The groups are shells around one centre, one inside the other: the same stretched ball of 5 dimensions in 8 sizes.
(in the rows, 128 means zero)
Some rows, each with its group after it:
[130 141 107 156 157 126 197 100 126]
(4)
[144 112  85 211 153 115 179  96 158]
(1)
[130 125 103 111 163 105 165 144 144]
(3)
[172 132  76 183 120  93 123 143 155]
(1)
[129  97 112 152 141 110 176 156 137]
(1)
[149 166 105 117 126 110 149 141 115]
(0)
[113 126 113 136 122 121 156 121 113]
(3)
[119  96 110 195 137 126 192 112 131]
(3)
[145 129  92 199 100 114 136 113 126]
(5)
[169 193  78 135  87  98  83 123 117]
(2)
[140 104  97 221 125 120 177 110 139]
(6)
[135 180 111  86 139 115 156 129 106]
(2)
[130 138  96 111 170 108 164 122 145]
(0)
[178 176  72 145 157  97 143 116 156]
(1)
[138 146  85 112 163 101 140 121 152]
(0)
[172 190  89 142 129 108 147 120 123]
(1)
[137 163 107 100 140 112 155 134 117]
(5)
[115  97 120 158 117 119 169 146 117]
(2)
[117 100 124 175 134 129 203 130 117]
(6)
[120 130  98 124 168 114 169 108 144]
(7)
[140 132 106 119 147 105 162 154 134]
(5)
[156 194  90 119 112 108 119 115 112]
(4)
[124 132 122 139 124 124 179 137 105]
(6)
[100 111 125 138 134 129 184 121 110]
(6)
[135  88 100 162 175 106 193 146 163]
(2)
[119 132 103 160 127 123 158  98 121]
(3)
[169 178  90 108 132  96 128 151 131]
(4)
[139 103  80 198 150 107 156 105 165]
(7)
[127 147  94 137 136 115 143 101 129]
(5)
[115 134 111 148 117 125 156 107 108]
(5)
[151 136 103 140 152 107 177 147 138]
(0)
[133 145  94 160 144 119 164  93 132]
(0)
[123 157 125 122 127 129 184 123  94]
(2)
[152 172  90 134  89 105  98 127 112]
(7)
[137 141 117 175 117 128 187 120 104]
(7)
[143 150  92 180 102 117 134 100 118]
(3)
[155 166  82 179 129 115 148  87 133]
(7)
[151 160  74 133 105  95  81 121 137]
(4)
[124 132 119 182 117 134 192 106 102]
(4)
[156 125  79 139 163  91 142 144 170]
(6)

New rows, each followed by its group:
[171 158  73 160 107  93  99 133 143]
(0)
[147 112  84 229 128 116 164  96 149]
(7)
[167 183  73 105 166  94 131 120 155]
(2)
[167 144  83 202 128 110 158 111 143]
(6)
[139 118 113 210 110 127 187 120 114]
(2)
[165 194  82 122 110 101 104 120 121]
(6)
[129  80  93 191 159 109 177 125 165]
(1)
[156 181  87 105 136 101 125 127 130]
(3)
[109  84 127 176 158 131 229 129 127]
(1)
[114 104 104 170 166 124 197 100 144]
(7)
[162 163  91 185 106 115 146 110 119]
(6)
[122 135 119 167 108 130 173 113  99]
(6)
[176 176  81 153 154 104 161 117 145]
(2)
[162 131  94 152 144 100 159 155 147]
(7)
[151 168  89 124 151 107 150 116 137]
(3)
[152 138  87 216 136 121 178  87 139]
(2)
[158 174  69 116 115  90  75 122 142]
(7)
[184 156  73 151 141  88 129 148 159]
(1)
[160 106  86 198 142 102 165 140 160]
(2)
[141 127  90 139 186 106 182 120 163]
(1)
[122 138 108  97 155 111 160 136 129]
(5)
[119 116 113 147 120 118 157 133 118]
(3)
[152 178  71 142 111 102  91  94 134]
(2)
[178 160  72 145 130  88 111 142 155]
(0)
[123 112 120 182 136 130 206 119 116]
(0)
[157 138  63 195 114  98 100  97 157]
(2)
[139 151  91 180  88 117 118 100 113]
(4)
[139 112 108 181 150 119 200 129 137]
(0)
[146 184  99 102 137 112 145 120 115]
(4)
[146 149 105 149 115 114 152 134 115]
(3)
[122  96  95 147 156 105 156 132 156]
(6)
[145 166 102  81 134 101 131 155 122]
(7)
[132 150 110 152 106 122 153 116 103]
(5)
[136 107  84 219 136 117 165  89 152]
(1)
[135 119 101 145 171 111 188 130 149]
(3)
[163 182 100 124 117 108 141 139 112]
(1)
[154 137  90 139 165 102 167 136 154]
(3)
[165 126  70 191 161  98 155 113 175]
(2)
[120 107  98 158 170 117 185 107 152]
(4)
[105 102 109 132 158 117 175 122 138]
(6)
[133 112  82 154 154 101 140 118 163]
(6)
[123 133 107 124 169 117 187 118 136]
(0)
